There are 9 hidden switches. A switch that is on adds its own fixed numbers to the row, and there is some noise. The rows also spread widely along 11 directions, which tell nothing about the answers.
Known rows, each followed by its switches (1 for on, 0 for off):
[-14.3  -4.2  -6.9 -24.4  -4.7  19.1 -18.7   6.8  -1.6  -1.6  -3.7  -4.6
  -6.6  11.9  17.3  -7.6   8.2  -6.1  -4.1  -6.2  -8.8   8.5  -9.4  -3.0
  -4.0  12.4  13.2  -6.5  -1.9  17.6 -29.1  -7.5   7.1   2.7   4.6   2.1
  17.2 -16.2  -9.0 -30.6  32.1] : 1 1 1 0 0 0 1 0 0
[  9.0  29.1  -2.7   3.1  20.8  -6.5  20.5  -2.6  26.9  44.8  37.2  26.2
  22.1  17.1 -13.9 -14.2   6.4 -15.3  -1.2  -3.7   2.0  27.6   9.4 -39.1
  25.1  -4.8  29.6 -22.7   5.6 -30.4 -15.6 -11.7   7.4   9.5  25.2  19.0
  46.0   4.5   9.2   3.1 -27.7] : 0 1 1 0 1 0 0 0 0
[ -6.3   6.7  13.8   4.1  -5.8  18.9  11.0  16.8  -7.1 -10.6  26.9   1.2
   8.2   8.6   0.9  -1.0 -17.2  15.0 -21.7   8.4   4.1  12.0  11.0  -2.6
  17.1  14.2  -4.8 -16.4   8.5  10.2   4.1  29.0 -19.0 -16.6  -6.4   4.3
   3.1 -21.5   7.6  -8.3 -15.9] : 1 0 0 0 0 0 1 0 0
[ 10.6  -8.8   7.5   9.6  -5.7   6.6   4.7  15.0 -21.9  -1.7   4.3  12.8
   0.1  -0.8 -12.5   5.5   2.1   8.3  -5.9 -15.5 -23.5 -14.4 -14.3  11.6
 -11.8 -17.7  13.7  -8.6  -4.0   2.8  16.0 -16.3  18.5  18.9 -21.3   6.8
  -9.5  13.5  -6.3 -10.8  -4.6] : 0 1 0 0 1 1 0 1 0
[ 18.8   3.9 -26.9 -10.9  -6.6  17.8 -14.9 -29.2  13.1  11.6  -0.2  -4.2
  24.4   1.1  29.9  22.7   7.2 -40.4   7.5  -2.6 -11.3  10.7  -2.2 -25.3
  -9.6  -2.7  20.1  18.8 -21.2   2.2   1.5   7.7 -13.8   4.8  22.0  24.8
  21.0  -6.4  44.0 -28.3  -0.3] : 0 0 1 0 1 0 0 0 0
[ -0.2  17.4  -2.7  36.6   4.8  -8.2   2.8  15.6   0.4 -21.0 -15.5   1.6
  -8.7   4.2  -6.2 -33.2  -5.9 -25.7 -26.9  10.2  31.6  -2.7  17.1  34.3
   2.7 -14.2 -24.7 -21.2  37.8 -30.8 -10.7 -29.2  34.5 -23.9 -28.9 -18.5
   0.7 -13.0 -31.5  43.3  10.6] : 0 0 0 0 0 1 1 0 0
[  6.8  16.5 -32.7  -5.0   5.8  17.8 -25.5  -7.7   8.7  -7.0   0.7 -12.5
 -22.8  -5.5  28.3  -0.3   3.1 -26.7 -38.2  -8.1  -1.3   4.8  -5.2  20.1
  31.2 -14.8 -16.4  -7.8  13.0  -9.1 -16.1 -12.0  20.8 -16.3   8.9  -4.9
  30.5  -8.7  23.7  15.3   8.3] : 1 1 1 1 1 1 1 0 0
[-11.8  15.2   1.7   2.3   3.4  -6.5  -0.1  -1.8  12.0   7.8  17.2  -9.7
  -5.9   8.3  -8.7 -18.2 -19.5   0.6  -2.2 -11.5  17.3   5.7 -12.8  15.5
  30.0  16.0 -39.8   1.6  -7.5 -26.9   5.7  -7.7  -1.7   8.8   4.9 -12.0
   6.5   6.6  12.9  28.2   2.3] : 1 0 1 0 0 0 0 0 1
[  0.9   9.5  25.5  12.6  17.8  11.5  -2.7  17.4  12.4   2.6  34.8   5.0
  34.3   6.2 -18.2 -27.0 -10.2  30.4  -9.5  26.5   6.7  25.1   6.2 -17.3
  -2.2  23.2  10.4 -22.6   1.7   3.3  -5.7   4.4 -42.1 -20.4 -11.2  42.2
   5.2 -25.9  -1.1   1.1   2.8] : 0 0 1 1 0 1 1 0 0
[ -7.1  18.6  34.1  23.2  19.3   9.2   5.4  14.0  22.0  -2.3  11.7   2.8
   9.4  -4.9 -20.8 -43.5 -26.5  46.5 -15.7  22.8  16.9   0.2  -6.2  12.2
  13.1   9.1 -34.5  12.5 -18.6 -36.3  23.2 -16.2 -53.9 -16.2 -18.5  33.7
 -13.2   2.3  13.2  43.2  -1.3] : 0 0 0 1 0 0 1 0 0
[ 23.1  14.2  -0.4   3.4   6.7  39.7 -17.0   9.6   8.9  -1.0   4.5  12.4
   4.9 -12.9  15.5  -9.1  12.5  -1.4 -30.8  11.8   3.0   9.1  -2.5  -4.8
  37.8 -15.7   3.7  -3.7  11.3  -9.0  -5.0  -1.8 -15.1  -9.3  -3.9  17.2
   7.0 -19.3  13.8   6.7 -13.4] : 1 1 1 0 0 0 1 0 0
[ 28.8  -0.5  30.5  16.4   3.0  16.9  -5.3  17.7  -1.4  12.8  24.8  30.5
  20.6 -12.5 -22.5 -13.2  16.6  29.7   8.0   5.8 -12.5  24.2  -7.7 -19.1
  13.5 -15.1  32.4 -15.7  13.1   2.0   1.9 -25.1 -11.8  20.6 -17.2  32.2
 -12.7 -11.6 -20.2  -5.6 -11.1] : 1 1 0 1 0 0 1 0 0
[ 11.8  10.2 -12.6   4.2   0.3   8.7  -0.4  -7.9   7.8  17.6  10.6   5.6
  20.4  19.9  11.7   0.5   2.8 -28.6  19.5  -3.8  -0.3  16.5  -1.3 -32.5
   4.5  -7.9  25.6 -11.6 -10.1  -9.5   1.7   3.2   8.5  13.8  10.4  12.1
  21.6 -10.4  21.3 -16.2 -10.1] : 0 0 1 1 1 0 0 1 1
[-18.2   8.0  -0.3  15.0 -11.4   1.0 -12.7  -6.5  -1.4 -21.3   8.3  -7.5
  -2.4  -7.7   7.7 -11.3 -17.2 -19.2 -17.9  -0.8  14.1   9.4   1.2  39.2
   5.8  16.7 -24.2 -13.5   3.3  -5.0  -6.7  -8.0  -0.1  -6.5  -6.7  -5.4
   4.3 -11.8   7.4  -3.2  14.1] : 1 0 1 1 1 0 1 0 1
[ -3.6  27.5  -1.7  14.2  14.0   0.2  19.6 -15.9  24.1  15.4   2.5  10.7
   4.4  -2.9  13.1 -20.1 -11.9 -38.4 -22.9   2.3  18.6   1.7   0.9  16.0
  21.2 -11.4 -21.6  11.2 -15.1 -54.9   2.2  -4.3 -16.4   1.7  -2.0  -2.8
   8.3  20.2  21.5  27.5 -19.4] : 0 1 1 0 0 1 0 0 0
[  1.1  -5.7  -2.3   4.4  -9.4  13.6   6.4  30.8 -11.4   1.5   9.6  -2.1
  16.3  43.8   0.0  -8.7   5.4 -10.4  24.8  -0.3  -2.2  15.6   3.8 -26.2
 -26.3   9.6  35.5 -30.9   5.1  24.0  -9.8  18.8  11.2  -2.9 -11.8  -5.8
   9.5 -42.8 -12.3 -30.4  13.5] : 1 1 0 1 1 0 1 0 1
[ -8.2  -9.0  25.4 -18.7  -3.6  19.8   0.1   7.3 -10.0  -1.4   1.8   8.7
 -20.7 -12.7  15.0 -11.1   3.8  40.0 -27.0 -21.9  -9.1  -3.1 -24.2  22.5
  30.2  -6.1  -3.2   4.1 -12.3   8.0  -8.5  -8.8  -7.2  16.8 -15.3  -2.9
 -24.6   5.5   6.2  -4.3   2.9] : 1 0 0 1 0 1 0 0 0
[ 38.3  -3.8 -16.2 -16.9   2.4  18.9  11.8  14.8  -9.4  21.1  12.5 -13.8
   2.5  55.2   1.6  -6.4  -6.2   4.9  31.1  -1.5   6.4  17.0 -13.7 -57.2
  15.5  -1.2  14.3  -7.1   1.9 -13.0  -3.8  40.4  11.0  11.5  -2.8  -9.7
   8.2 -44.1   8.9  19.1  -4.6] : 0 1 0 0 1 1 1 1 0
[-32.3  21.3  -1.6 -11.8  25.3  27.9   1.0  23.6  16.9  -4.6   0.7 -10.2
  -0.8  21.7  23.0 -32.3  -7.6   3.8 -42.7  16.0   5.7  -8.2  12.4   1.1
  -6.4  14.6  -4.4  -8.9 -11.6  -2.1 -16.7  12.1 -28.3 -44.9   0.4  16.5
  35.0 -10.6  13.2  -1.8  16.7] : 0 1 1 0 0 1 1 0 0
[ 10.0  -1.7  15.0  21.8 -18.5   7.5  -1.0 -17.5  -6.3 -17.2  14.5  13.4
  17.8 -31.1  12.2  14.1 -10.9 -26.5 -18.0   6.1   9.3  23.1   6.8  32.2
  -0.3   1.7  -7.2  -4.0   1.5  -2.8   5.8  10.9 -22.4   9.3 -20.3   5.9
 -18.0  -6.4   0.3 -10.0 -13.2] : 0 1 0 1 0 1 1 0 0
[ 11.4   3.8 -16.2   5.6  -7.0 -11.7   5.7  -9.3   6.9  32.6  17.1  13.7
   0.2  23.0  -9.5  -3.3   9.5 -34.9  39.6 -12.8  -8.9  30.2  -0.4 -30.9
  -5.4 -13.6  27.6 -12.8   5.7 -14.5 -18.1 -23.3  30.6  25.2  13.8  -2.7
  24.0  -5.2 -13.8 -11.6   2.6] : 1 1 0 1 0 0 1 0 0
[  4.0   1.2 -12.4 -12.5 -10.0  28.3   2.7   9.0 -15.6   0.0   8.2   8.8
  -6.8  26.1  36.8  -2.8   4.4 -25.9 -13.7  -3.2   0.0  16.0  -0.2 -22.2
  23.6 -16.7  27.6 -26.7  13.0   4.8 -25.8  27.2  20.9  -6.4  -4.3  -9.8
  11.5 -32.0   7.9 -23.4  -9.1] : 1 0 1 1 0 1 1 1 0
[-29.7   8.2  -9.1 -10.6   2.7 -15.4 -21.3  -4.5  11.6   0.7  11.8 -22.0
 -17.1  26.1  -9.7 -17.7 -21.8   1.9  20.7  -1.9   6.6  16.2  -5.6  -4.2
  -0.3  23.8 -29.5  -8.1 -12.6  -7.0  -5.3 -16.5   3.0 -10.1  18.0   1.2
  34.5  -2.7   1.1   8.1  31.6] : 1 0 0 1 0 0 1 1 0
[  0.8  15.0  -5.8  22.0   2.7  25.4  -3.3   6.5   6.8 -33.3 -38.8   2.7
  16.2  11.5  33.3 -33.2  -9.1 -57.3 -10.1  38.4  45.4  -8.6  21.0  10.3
  -3.5  -8.6   1.5  -8.9  -3.5 -36.4   2.6  20.3 -10.8 -28.9 -34.7  -5.6
  -4.8 -29.6   8.0  13.5   8.2] : 0 1 1 1 1 0 0 1 0
[ 21.6   4.6 -11.3   8.5 -10.3 -16.1  -5.3 -26.8  20.7  24.4  -3.9   2.7
   6.6  18.6   0.8 -17.7   6.2 -41.9  49.9  -1.6  12.2  25.5  -9.4 -23.1
  -0.8  -6.6   4.8   9.1  -9.9 -36.6 -14.9 -28.1   8.2  27.3   9.0   2.2
   2.1 -13.2   7.6  12.2  13.4] : 1 0 0 1 1 0 1 0 0
[ 23.2  -1.3 -12.1  16.2   7.0  15.2 -17.2  29.1  -6.2 -22.7 -21.8 -17.9
 -10.5   9.8 -11.1 -22.1  -3.2   3.8  -8.2   5.9  10.1 -13.2  -7.2  16.7
  -8.5 -12.3 -17.8  -1.8  23.2  -9.1   5.6 -18.7  22.0 -17.5 -34.1  -4.4
  -9.5 -28.4 -23.0  41.6  31.6] : 0 1 0 0 0 1 1 0 0

New rows, each followed by its switches (1 for on, 0 for off):
[-11.7  -0.1   0.8  33.4  -3.0  -7.4  26.8  29.1 -14.4  -5.0  12.5   7.0
  30.7  39.7 -26.4  -1.8 -17.3 -24.8  30.5  11.6  -6.3  -9.2  23.5 -23.5
 -61.1   0.8  28.4 -26.1  -0.5   5.4  22.8   5.7  10.5 -19.6 -21.6   8.1
  12.3  -5.3 -17.8 -26.7  -0.6] : 0 0 0 0 0 0 0 1 0
[  6.4 -13.1  25.7  -3.2  -1.9   3.5 -15.9   5.4  -2.1   5.5  17.3   5.6
  14.2  -0.7 -17.4 -20.4   7.9  20.3  16.6  -0.6 -15.8  12.3 -26.2   0.4
 -14.7  14.0  20.8  -4.7 -16.9   7.4 -16.5 -23.8 -18.5  24.0 -16.8  29.2
 -14.8  -7.9 -12.9 -18.1  29.4] : 1 1 1 1 1 1 1 0 0
[-10.2 -14.6  28.2  -3.3 -14.2   2.8  32.0   1.3 -14.2   7.7 -37.2  25.1
 -13.4  10.5  22.0 -33.5   7.1  -8.7   3.0 -23.7   6.0 -16.7 -26.7  25.7
  -9.2 -19.0   9.5  20.4 -23.2 -26.7 -17.3 -27.0  15.0  41.3 -37.2 -30.0
 -52.9   7.8 -22.8  -1.5  11.3] : 0 0 0 0 0 1 0 0 0
[-11.2   5.2  35.1  10.4  -2.0  -3.3   6.9   9.4   5.8  13.2  26.0  12.6
  20.3   7.7 -20.6 -29.7  -8.7  15.4  15.4   1.4   9.5  22.4 -13.3   0.3
   5.9  25.1  -1.9 -10.6  -9.3 -14.4 -12.6 -12.8 -22.7  19.8  -8.8  13.4
 -11.3  -9.9 -14.1  -4.0   2.1] : 1 0 1 0 0 0 1 0 1
[ -4.4  17.5  -9.0   5.0  15.6  39.9   8.2  18.1  11.5 -10.9 -23.1  -9.2
   3.5  17.3  38.7 -29.0  -7.2 -14.8 -33.9  17.3  11.6 -22.4   4.5   0.0
  -0.4 -20.0  -3.8  10.2 -17.5 -21.5  10.6  22.4 -23.4 -43.6 -22.8   2.3
  -0.8 -17.1  33.6  17.9   2.5] : 0 0 1 1 0 1 0 0 0
[  7.4 -19.4   8.8  -3.3 -16.2  24.0  14.5  30.6 -34.3  -4.2  17.9   3.9
 -21.8  11.0 -13.4   3.1 -13.1  43.3 -21.4 -24.3 -35.2 -25.6 -39.2  17.0
   5.1  -7.5   3.4   4.1  -6.1  11.4  10.7  -7.2  13.9  20.3 -26.7  -3.8
 -19.2   0.0  -2.3  -8.3   6.1] : 1 1 1 0 1 0 1 0 0
[ 26.3  -0.6  32.4   0.6   4.4 -16.2 -14.7 -13.7   6.4  32.1  50.7  21.3
   4.9 -29.5 -40.7  -3.3   7.4  47.3   5.6 -16.4 -19.4  35.6 -31.4   6.4
  38.0   8.4  -8.7  -3.5  -1.5 -12.1  -3.7 -42.8 -14.4  54.6   8.9  30.6
  -6.2  16.7  -3.5  13.1 -13.2] : 1 1 0 0 1 1 1 0 0
[ 28.5  -5.7 -28.8  35.5 -17.6 -35.9  -2.1 -16.4  -7.4   3.2  39.3  -7.9
  24.4  10.0 -39.0  27.8 -10.5 -40.9  33.0  -7.4  -5.4  29.7  12.2  -7.1
 -33.6  10.7  -0.4 -24.7  27.7   4.9   5.0  -9.9  35.8   9.3   3.1   1.9
  20.3 -14.6 -17.4   0.4   5.1] : 0 0 0 0 1 1 1 0 0
[ -5.1   7.9  11.1  11.6   8.9  17.4   5.4  34.5  -0.6   3.6 -17.8  21.0
  -3.0  17.9   8.4 -44.4  20.0  -0.3  -6.3  -7.1   3.9  -6.0  -6.7  -0.4
  13.0 -24.2  30.8 -22.5  13.2 -10.2 -21.1 -29.6  31.4   0.8 -24.8  -7.9
  -6.6 -16.2 -20.6   1.3   7.1] : 1 0 1 1 0 0 0 0 1
[-28.4   3.0   9.0 -19.5 -16.9  -9.5  22.8 -14.8   2.8  24.8  14.9  16.2
 -18.2  26.4  19.2 -23.1  -5.6 -17.5   8.9 -21.5   4.5  28.7 -15.8  -4.7
  20.2   5.2  12.6  -7.7 -10.8 -20.1 -46.3  -9.6  18.3  32.3  12.6 -21.0
   8.4  -3.6  -8.5 -20.9   8.0] : 1 0 1 1 0 0 1 0 0
[-16.0  15.4  13.7  16.7  -8.8  20.1  23.2   2.6  -4.6  -2.7 -14.9  26.4
   2.7  -5.3  37.5 -20.1   3.5 -36.1 -44.9  -9.6  11.6   1.0   4.0  35.1
   5.4 -13.3   6.9  -7.6   0.6 -20.0 -18.8  -5.8   4.4   1.4 -19.6 -10.9
 -12.2  -3.6   3.0 -18.9 -18.3] : 0 0 1 0 0 1 1 0 1
[ 16.2   0.5 -34.3  32.8 -16.3 -17.0 -14.6 -13.0 -14.2 -22.3  32.8 -13.7
  -0.9 -27.6 -26.4  52.4 -22.8 -20.3 -14.2 -16.9 -22.5  -1.4   5.8  33.3
 -10.9 -11.3 -21.9 -10.1  16.9  11.5  39.9 -19.4  35.7  -1.4   1.4   4.9
  22.0  21.4   5.4   6.0  -1.0] : 0 1 0 1 1 0 0 0 0
[ 26.7   2.7  14.4  -7.1  17.0  33.6 -28.6  15.6   4.4 -14.2   0.8  -2.0
   0.8 -17.4  -0.4  -8.2  -3.3  47.2 -16.0  11.2   8.7   4.9 -15.6  -4.3
  45.7  -9.6 -12.8   3.9   0.7  -8.2  22.0  -1.3 -26.5   2.1 -13.3  24.9
  -8.5 -12.6  12.3  30.4  -5.4] : 0 1 0 1 0 0 0 1 0
[ -5.0  -5.5  -4.5 -28.8  12.9   5.7 -26.3   3.0   8.1   2.3 -23.2 -12.6
 -18.6   3.7  11.9 -23.9  16.3  18.3  -2.9 -16.8  -5.7  -1.6 -19.9  10.1
   3.5   1.4   5.0   1.1  -9.7   8.3 -25.8 -38.0  18.1  12.2   1.7   4.3
   8.6  -3.4  -8.0   5.7  45.8] : 0 1 0 1 1 1 0 0 0
[-36.0  25.9 -16.1  -2.5   9.2   6.5   8.8   1.8   9.3  -8.3  22.5  -6.7
 -12.5   0.0  13.9   4.8 -19.0  -3.5 -55.2  -5.2   3.1   2.9  23.1  19.8
  22.2   2.5 -17.8 -20.9   2.6   0.4   6.2   9.3   5.9 -30.6  21.2  -4.4
  49.5  15.7  26.0  -3.0 -12.7] : 0 1 0 1 1 0 0 0 0
[ 15.9  27.0  -3.8 -14.6  28.3  44.1 -35.0   5.5  22.4  -3.2 -11.0   2.3
  -4.0  -8.2  33.9 -27.0  11.0   1.9 -30.5  22.6  23.5  13.3   3.2 -15.4
  68.5 -18.2  -5.7  -8.1   6.2 -24.3  -6.9   8.9 -23.4 -18.4   7.5  17.6
  23.0 -17.4  32.6  25.3 -13.4] : 1 1 1 1 0 0 0 1 0
[ 24.3  13.0 -11.5   1.5  21.5  22.1 -30.9  16.8   6.0   5.0  -2.7  11.3
 -14.1 -12.3  -7.5 -17.6  17.5  15.4 -14.0  -5.1 -15.5  -7.9 -18.4  -6.7
  41.2 -42.8   8.2 -10.6  17.5 -15.9   2.9 -47.5  28.5   3.4  -4.9  22.1
  18.9   7.7   0.9  22.3   0.0] : 1 1 1 1 0 0 0 1 0
[  3.2  10.7   5.2  16.2  -1.8   1.6  11.0  11.5  -2.8  12.4  29.9  17.1
  -0.5   4.6 -18.2 -10.0 -10.7  -4.6 -11.8  -4.7  -2.8   8.9  -4.8   3.9
  20.7  -8.1  -4.1 -12.7  10.3 -21.5  -0.4 -14.1   9.7   8.4  -7.7   2.2
   9.4   1.8  -5.1   8.7 -14.5] : 1 1 1 0 0 0 1 0 0
[  2.3  -3.7 -20.3 -21.0   3.3  10.8 -25.2   4.0  11.3  -7.0 -17.3 -29.2
  -9.0  21.1   6.4 -20.5  -3.7   0.0  15.1   2.3   7.7 -12.2 -18.7  -4.1
   3.9  13.8 -17.4  10.8 -13.4  -6.6  -6.8  -9.9   3.0  -7.2  -0.2  -1.4
   5.8 -17.8  16.5  20.1  41.0] : 1 0 1 0 1 0 0 0 0
[  9.7  -8.0   1.2  -5.0 -10.6  24.9 -10.9   7.0 -22.8 -18.1 -13.3  -0.6
  -7.8  -2.5  17.2   4.9   3.4   0.7 -15.7  -9.1 -14.9 -21.1 -14.3  17.6
   3.8 -14.2  -3.2   2.8 -11.7   9.9  13.7   2.3   1.7   2.6 -18.7  -1.5
 -16.9   0.0  19.7 -12.0  -3.2] : 1 0 0 0 1 1 0 1 0
[ 20.8  -5.0 -13.1   0.1 -12.9  36.3  -1.9  20.5 -13.1 -13.8 -37.3  -1.2
 -10.5  21.4  28.8 -13.1  13.4 -18.1  -3.5  -3.8  -6.3 -22.9 -12.5  -2.3
 -10.5 -27.9  17.1   6.3   4.6   2.3  -5.1  -5.5  21.2  -6.5 -23.0 -12.0
 -13.5 -31.6   6.1  -6.0  15.3] : 1 0 0 0 1 0 1 0 0
[ 13.0   1.0   1.9   4.8   7.2   0.7   0.1  25.2   6.5  13.9  22.1 -14.7
  12.4  36.1 -30.9 -21.2  -5.7  32.0  34.6  -3.5  -0.3   7.0 -11.6 -28.7
   5.7  12.7   2.4 -11.5  -3.6   0.1  11.0  -0.7  -0.5   2.5  -4.8   2.8
   6.0 -20.5   8.0  22.2  11.8] : 1 0 0 1 1 0 0 0 1
[ -4.5   5.6   3.8 -20.1  15.9  13.6   5.2  25.8   8.2  10.5  -3.8 -13.6
 -19.1  30.2   3.2 -33.3  -3.7  46.0  -6.9 -17.8   9.0   0.5 -21.7  -8.0
  32.1   2.2  -7.0  -3.5  -3.2  -8.8  -8.5  -9.9  18.6   4.6  -0.1  -9.5
   3.4 -15.9   5.5  32.2  14.6] : 0 0 0 1 1 0 0 0 1
[-21.9   3.5  11.8  12.4  -1.1 -42.6 -23.1  -6.4  -2.3 -14.9  39.1   2.1
  13.1 -11.7 -40.6  -8.1 -13.3  -8.1   5.2   1.9  13.6  26.4   9.6  28.9
  -0.9  36.1 -18.3 -45.9  17.0   5.0 -19.1 -30.7  17.4   7.8   1.4   6.1
  21.9   8.5 -31.9  -6.6  20.6] : 1 0 1 0 1 1 0 1 0
[-10.7  21.3  -5.0  24.5  -6.9  18.3   4.9   8.2  -9.4 -22.3   9.7  18.3
   5.5  -4.4  20.9  -1.6  -8.7 -35.9 -44.4  13.5   9.3   7.6  24.3  15.3
   5.6 -14.9  15.3 -38.5  20.1  -6.0  -2.6   3.3  13.8 -24.3 -10.3   7.1
  28.0  -7.5   1.3 -21.8 -17.3] : 0 1 1 1 1 0 1 1 0
[ -9.9  -9.6  10.7 -17.3  -3.1  14.0 -15.6   6.4  -0.8   6.0   1.9   2.3
 -10.3   5.6   5.9 -10.8   9.8  26.0   3.8 -12.5 -19.6   8.6 -20.9  -6.0
  -0.8   1.4  13.1   0.3  -8.6  19.5 -14.7 -26.1  -0.9  12.6   1.3  16.4
   1.6  -5.7  -7.3 -22.3  22.8] : 1 0 0 1 0 0 1 0 0
[-14.0  18.9 -10.6  -8.1   4.2  14.9 -18.8  -9.6   9.8 -17.5   5.5  -7.1
   2.8 -19.4  27.6  13.3  -6.1 -16.8 -40.2   6.0  18.2  18.6  24.7  18.2
  27.3  12.6 -20.2 -13.1  12.1   9.4  -3.3  15.8 -10.8 -19.3  19.2   0.1
  28.8  -4.2  12.3  -5.9  -3.0] : 0 1 0 0 0 0 0 0 0
[ -1.0  -2.4 -25.9  -3.9 -11.7  18.0 -26.0  -5.6  -9.9 -14.8  16.7  -5.5
  -6.1 -10.0  18.9  25.6   0.1 -22.5 -23.5  -9.0 -14.3  14.4  -0.2  11.9
   6.8  -2.8   6.6 -18.0  18.2  28.1 -10.9  -2.3  21.3  -7.8   5.0   3.5
  27.9 -13.6  -0.7 -30.9  17.6] : 1 1 1 1 0 0 1 0 0
[-43.4  12.7   4.5   4.2   2.0   8.2   0.7  24.8  -3.8 -32.1  -2.4  -4.6
  -3.7   9.4  15.7 -23.2 -13.7 -11.4 -35.9  12.7  23.3  -6.2  21.4  27.8
   2.6  19.0 -12.0 -30.1  14.2   5.4 -15.9   8.4   5.0 -37.5 -16.1 -15.0
  11.1 -14.4 -16.1  -7.8  19.1] : 1 0 1 0 0 0 0 0 0
